The first 8 rows are patterns. Each new row is the sum of 2 different patterns, raised or lowered, with some noise. Before adding, each is slid sideways (what falls off one end comes back at the other) and multiplied by a number that may be negative. Names go in the order of the patterns.
In the rows, 128 means zero.
Some rows, each with the names of its patterns after it:
[124 174 132 142 148 108 118 128 126 148  90 149 143  96 143 134 101 117
 132 149 113 120 114  97 127  84 140 115 116 132 151 128 131 110 151 150
 121 130 100 125 193]  B
[128 159 140 132 148 146 122  91 130 129 130 106 147 117 147 134 108 122
 127 133 127 117 122 107 115 140 138 139 120 144 104 125  84 144 157 136
 137 122 132 137 132]  J
[134 102 112 139 151 129 128  83  96  99 112 148 133 158 150 114 156 123
 115  98 138 147 122 107 105 107 151 123 141 130 120 106 130 111  92 195
 104 143 109 126 115]  P
[154 114 136 141 124 112 145 122  93 137 150  99 102 123 148 134 142 132
 154 151 158 114 115 122 129 125 144 153  80 109 137 119 121  95 109 151
 145 153 113 148 129]  M
[116 133 117 121 147  96 146 120 104 102  96 152 145 135 131 111 119 115
 108 131 142 127 116 123 163 133 141  90 117 120 121 123 123 136 127 126
 100 112 146 121 128]  N
[ 92  93 133 163 117  88 132 118 110 133 108 121 106 108 137  76 131 159
  88  99 102 144 132 139 150  91 110 131 139 116 136 153 110 129 128 139
 111 148 144 141 125]  W
[147 147 156 144  98  74 143 144 153 148 160 138 114 113 132 149 100 135
 118 115 104 121 173 107 159 128 106 106 160 122 123 132 103 124 117 136
 122 173 120 125 121]  H
[127  91 171 127 135 114 138 102 130 158 114 108 107 147 141  83 141 150
 114 125 131  99  99 133 113 103 123 135 123 128 120 104 119 104 142 153
 164 124 124 140 142]  L

New rows. What belongs after each?
[164 137 118 134 119 147 170 163 108 123 153 137 139 118 143 164 155 172
 136 155 122 160 133 149 141 146 122 163 141 102 144 159 120 123 133 154
 136 144 150 168 166]  J M
[121 136 102 100 141 135 137 111  97  96 101 102  80 115 122 161 101  84
 106  94 102 141 120 104 118  87 123 122  79  83 102 157  97 111  93 141
  89 115  99 117 120]  J M
[ 72  95  51 142 119  97 134  93  97  83  95  97  93 110  80  53  80  38
 130  85 100 109 117  83 110  68  95 181  75 117  58  96 154 101 124  93
 125 141  83  90  64]  B P
[174 199 142 187 164 159 193 181 199 161 140 197 151 142 202 194 196 141
 144 146 145 195 150 151 138 192 158 140 180 161 162 142 175 142 162 158
 146 198 190 160 122]  N W
[ 81  83 121 103  97 116 117 101 111 123 108  90  96  93 110 102 117 114
 113  75  61  98  98  95  89  95 118  72  82  88 104  83 105 101 100 106
 110 113  97  82 131]  J L
[165 191 158 149 149 169 145 169 140 190 146 123 108 161 165 141 134 144
 128 119 167 138 115 139 146 146 102 155 158  94 129 115 147 152 165 167
 116 128 134 154 124]  W L
[152 124 134 193 137 171 139 172 144 137 157 170 180 173 136 138 134 171
 158 173 145 174 178  99 189 119 184 151 152 131 152 190 161 144 158 145
 185 174 162 168 151]  P N
[103 113 117 117 135 139 119 121 114 125 144 111 143 143  91 100 119 128
 155 143 184  91  93 126 132 126 133 139 113 131 100 128 113 128 124 146
 161 104 104 129 177]  J W
[120 149 140 104  68 117 160 116 131 126 119 117 117 110 142 124 168 118
  80 155 145 140  99 129 111  93 163 143 109  80 128 105  91 116 127 107
 114 134  83  94  99]  J W
[167 108 146 136 168 170 122 172 161 167 169 107 141 127 138 161 138 152
 163 156  86 164 108 152 144 161 126 161 144 111 118 112 145 173 164 167
 168 122 137 104 134]  B P
[160 184 138 183 135 135 154 165 156 163 175 102 170 122 160 154 151 136
 176 188 143 136 153 167 176 183 161 161 151 154 133 135 165 141 164 175
 184 139 134 151 174]  J P
[117 127 146 167 120  91 146 144 117 110 131 111 115  99 133 100 148 112
 126 121 127 110 102 177 147 115 115 121 170 141 105 103 106 134 103 140
  81 152 114  96 114]  M N
[110 143 122 118 100  59 101 111 115 126  91 122 104  70 114 118  68  98
  99 108  78  94 119  68 118  70  98  82 111 101 113 102  90  87 109 123
  92 129  77  99 143]  B H
[106 107 149 127 124 143 119  89  78 122 116  74  87 109 136 136 125  98
 108 113 106 109 102 129 107  83 127 117 128  99 132  96  88 106 104 139
 139 143 138  90  98]  J N
[173 146 198 153 137 202 156 194 145 141 134 123 205 186 167 160 158 149
 136 157 162 173 154 163 147 178 157 177 156 176 151 133 167 185 168 169
 173 141 162 180 170]  N W
[134 162 128 122 138 128 128 177 150 153 138 144 153 117 142 147 141 145
  95 129 148 139 142 117 123 126 130 149 118 127 116 107 140  84 145 145
 107 122 136 147 143]  B W
[ 83 111 111  98  96  98  73  95  74  83  68 109 105  89 108  85  84  89
 141 125  73  90  93 114 117  81  86  86 101  70  93  78 106  67  82  90
 126  88 101 120  88]  M N
[136 147 134 135 133 128 130 136 128 184 101 147 165 129 134 145 170 131
 120 176 127 152 163 178 145 145 155 138 163 128 159 129 154 141 152 173
 105 141 150 158 122]  W H
[ 75  94  76  99 107 117 116  98 151  93 132 125 146 111  71 138  79 100
 139 127  62 119 125  90 120 111 131 106 125  67 132 125 132  84  86  77
  95 138 170 109  68]  M H
[183 100 121 115 136 117 137 105  98 133 131 142 151 125 105 106 129 157
 135 126 180 120 156 118 129  90 139 168 117 102  97 127 155  92 151 147
 115 115 134  98  81]  P L
[109  93 103 111 122  88 132  85 106  82 137 119 161 104  54  53 107 117
 116 113 124 110  67  82 102 105  67 112 125  89  82  97 154  69 137  85
  82 104 133  99  96]  J H
[168 134 166 128  98 130 114 130 144  87 139 166  80 106 117 137 128 155
 194 108 127 142 172 114 156 145 121 159 146 152 121 158 163 158 158 124
 102 135 158 141  93]  J W
[151 132 174 191 158 169 121 166 167 165 143 178 149 149 194 206 143 112
 141 144 138 129 182 155 173 149 156 148 161 168 170 147 120 150 123 167
 180 181 126 176 136]  J H
[117 156 178 175 159 159 153 130 166 176 173 150 150 199 132 131 183 159
 156 180 191 147 169 195 144 165 158 144 149 160 186 192 153 140 119 159
 156 138 151 172 191]  N L
[127 144 159 124 163  98 142 151 132 114 144 152 134 118 127 163 132 134
 138 121 150 153 155  86  96 124  94 138 141 132 112 137 114  85 135 106
 138 142 178 108 110]  W L
[168 108 110 118 145 140 155 153 121 114 119 117 127 140 139 113 133 153
 114 122 139 149 134 145 107  92 145 166 138  92 130 153 113 123 129 126
 117 136 156  94 143]  W L
[121 118  98 125  85  71 139 126  88  84 114 120 113 145  90 150 126 119
  79  73 130 131 118 130 120  66  85 104 109 121  87  89 129 159 141 113
  96 102 129  96 117]  M N
[166 150 143 158 171 201 174 170 162 147 139 151 139 202 123 137 162 174
 154 139 154 170 175 148 126 157 129 142 166 205 151 168 184 118 161 153
 157 151 184 155 179]  J P
[166 136 188 169 150 164 145 168 185 189 177 170 208 152 164 170 155 147
 180 162 189 133 122 136 162 182 153 103 161 154 124 147 136 184 158 182
 155 120 196 159 162]  B L
[157 138 160 151 141 142 114 139 168 188 140 126 158 151 137 128 163 143
 141 129 159 105 151 182 119 121 121 169 157 124 168 141 129 148 154 124
 136 163 129 133 144]  W L
[115 129 191 136 177 123 132 142 112 121 135 138 119  90 149 137  98 122
 124 119 126 143 137 126 122 130  99 132 101 138 110 125 129 129 131 142
 101 131 141 132 130]  B M
[152 149 171  40 144 109 141 125 137 128 153 142  97  96 140 122 168 148
 159 134 104 137  78 120 133  85 114 118 172 132 117 136 138 141 139  94
 135 130 126 128 142]  P N
[197 126 165 161 120 150 128 146 184 143 150 126 122 164 142  94 155 109
 155 126 112 162 165 147 111 117 169 156 137 178 135 140 171 147 137 124
 181 164 140 179 141]  B N
[ 76  63  81 130 104  91  72 122 121  78 105 120 103 122  86 115 101  82
 142 104  67 138 139  74  94  79  93  73 132 105 108  93  95  72  72 107
 118 111 100 118  63]  P W
[137 160 130 145 157 134 137 139 155 133 157 138 159 152 111 167 139 150
 120 128 140 182 145 109 130 134 129 173 149 155 135 112 145  86 128 171
  98 124 133 169 136]  P W
[ 68  96  81  74 116  89  73 120  86  75  86  63 112 140  88  69 116 102
 114 124 118  41  80  97 127  66  85 129  78 126 101  47  88  73 110  97
  75  84  77 103 132]  B W
[165 151 191 161 205 136 185 166 169 140 147 152 180 140 139 159 154 174
 157 103 172 122 152 158 128 178 142 171 183 144 202 132 146 197 146 154
 204 178 157 153 189]  B J
[132 102 136  99 148 132  89  89 111 114 151 134 135 112  88 117  95 101
 120 101 100 123 109 115 116 124 138 127 134 100 118 102 132 128 137 124
 141 140  30 136 102]  J P
[147 140 141 178 172 118 156  98 129 128 132 178 164 174 170 135 194 140
 136 152 154 164 166 145 136 127 179 155 173 172 149 162 150 152 137 196
 126 166 142 165 134]  B P
[156 184 141 148 153 175 160 165 174 155 185 172 140 140 139 179 169 176
 177 128 144 158 144 159 155 149 166 167 196 159 183 139 164 149 162 166
 157 157 168 157 126]  M N
[114  48 130  50 104 150 109  56  90 125 111  87 118 130  81 108  61  85
  77 114  72  62  74  95 123 152  81  65  70  63  86 116 148 112  94  95
 141  95  79 155 123]  H L
[148 133 161 190 159 139 150 149 165 115 165 156 146 114 168 129 137 211
 115 158 138 154 141 149 125 122 151 182 163 161 106 139 108 138 132 168
 202 176 149 169 153]  J P
[120 113 173 117  95 113 155 162 132 146 103 102 139 108 143 133 145 130
 161 140 149 110 173 171 141 138  91 115 201 160 171 116 154 150 110 132
 126 133 142  93 164]  B W
[ 95 101 104 112 112 127 109  93  95  89  86 106  97  89 120 116  87  79
  89 125 123 116  95  95  92  94 100 118 108 112 117  62 133  98 121  84
 102  95 114 110  95]  P N
[142 122 118 144 140 113 125 150 112 120 125 149 140 132 150 134 148 164
 136 141 111 119 126 141 158 103 123 145 122 116 109 124 149 119 145 111
 166 138 152 123 138]  M N
[148 131 142 168 122 146 147 143 133 156 198 132 167 150 155 122 142 154
 159 176 160 145 146 147 150 163 183 165 138 143 167 165 150 149 148 188
 136 129 146 152 158]  J N
[152 128 132 122 122 148 153 148 134 124 162 136 153  98 141 132 157 124
 117 139 130 140 112 121 150 132 118 121 139 118 123 157 134 151 132 119
 131 100 162 142 139]  J N
[164 108 113 206 113 136 134 129  90 148 134  96 124 152 154 141 110 114
 132 143 181 129 149 150 123 157 147 147  64 128 159 122 110  86  99 176
 145 171 127 149 118]  P M
[ 98 126 110 135 112  98  78 115 118 111 101  96  72 118 116 153 111 116
 110  74  70  94 116 131 110 102 139 100 102 118 133 117  47 118  72 133
 132 130  87 114 114]  N H
[160 176 128 155 222 140 185 168 166 165 141 156 157 157 174 111 173 161
 139 188 184 132 149 172 187 143 131 172 135 162 112 177 135 150 177 172
 149 152 154 186 155]  B L
[139 148 141 126 130 158 111 137 151 166 123 125 126 119 160 128 141 114
 147  97 130 138 148 113 127 135 117 142 187 136 127 108 118 106 128 127
 130 115 126 160 131]  M H
[116 113  96 125 108 135 103  99 102  90 101 100 121  85 146 105  62  81
  93 121 102 105 104 118  90 112  94  78  83 110 134 112 118  73 110  91
 110  82  77 111 119]  J M
[134 164 152  95 106 101 115 133 134 131 166 114 105 120 143 136 103 127
  89 126 145 140 145 138 144 119 118 116 153 151  87 132 116 127 104 129
 156  90 170 104 116]  N H
[ 79 123 115  93  97  91  81  89  71 103 110 103  83 113  95 106  82 119
 113  76 120  66  98 149 110 143  79  89 100  82 103 101 104 120  73  97
 106  84 107  73  75]  B N
[ 95  82 125 142 110  51 126 108 102 110  85  93  82 112 155  56 109 131
  66  68  84 138 128 123 124  95  95 123 133 117 126 110 110  97 116 137
 111 114 134 130 110]  W H
[100  78  64 104  74  97  94  96  67  85 133  88  91  50  92  91  58  94
  99  88  87  93  53  63 109  76  79  80  99  77  86 103  55 102  71  80
  83  85 107 104 102]  N L
[ 95 108  94 133  52  81  96  82 105 121  92  78 137 124 126  71 111 166
  86  83  94 105 153 129 169 101 128 144  94  89 107 102 126  97 130 137
  64  92  73  85 101]  B L
[139 118  78 139 108 118 156 119 159 149 132 154 173 118 105 139 169 147
 145 132  91 105 146 162 164 148 149 150 109  90 198 137 125 127 125 113
 118 109 164 127 186]  P H
[162 148 176 153 193 196 112 184 151 176 157 171 157 196 181 142 147 162
 166 191 189 189 161 159 148 140 156 186 156 154 161 180 151 154 170 185
 188 176 135 164 156]  P N
[118 137 179 146 116 131 191 152  91 180 187 139 131 146 113 116 132 117
 100 155 166 147 146 141 114 124 159 174 163 188 152 167 171 142 133  96
 198 132 154 118 166]  M L
[143 156 141 145 150 150 155 138 178 142 153 170 139 128 154 171 145 159
 139 138 164 141 155 172 175 187 147 129 204 158 179 122 144 160 139 181
 161 150 150 163 162]  J W
[121 140 139 150  99 161 107 133 160 151 135  94 145 118 137 166 157  95
 126 122 133 135 157 140 168 120  70 128 123 142 111 107 106 115 120 156
 115 100  96 122 144]  J H
[134  82 111 118 145  96 115 119 156 120 112  90 111 106 110 112 130 109
 106 134  59 120  89 131 138 122 108 133 139  92 101 103 109 161 142 135
 122  96 115  92 110]  J P
[ 78  81 112  91  99  79 142  90  91  90 117  92 109 106  90  75  82 114
 118  64 114 132  52 111  93  89  78 107  83  92 101  93  82  97  90 103
 106  97 115 103 120]  P L
[ 83 123 103 118 114  76 115 108 124  92 110 102 126 116  88  87  90  96
 145 135 135 110 104  84  85  55 128 108 114 120 119 102 100 114 118 145
 129  94 124 109  98]  J P
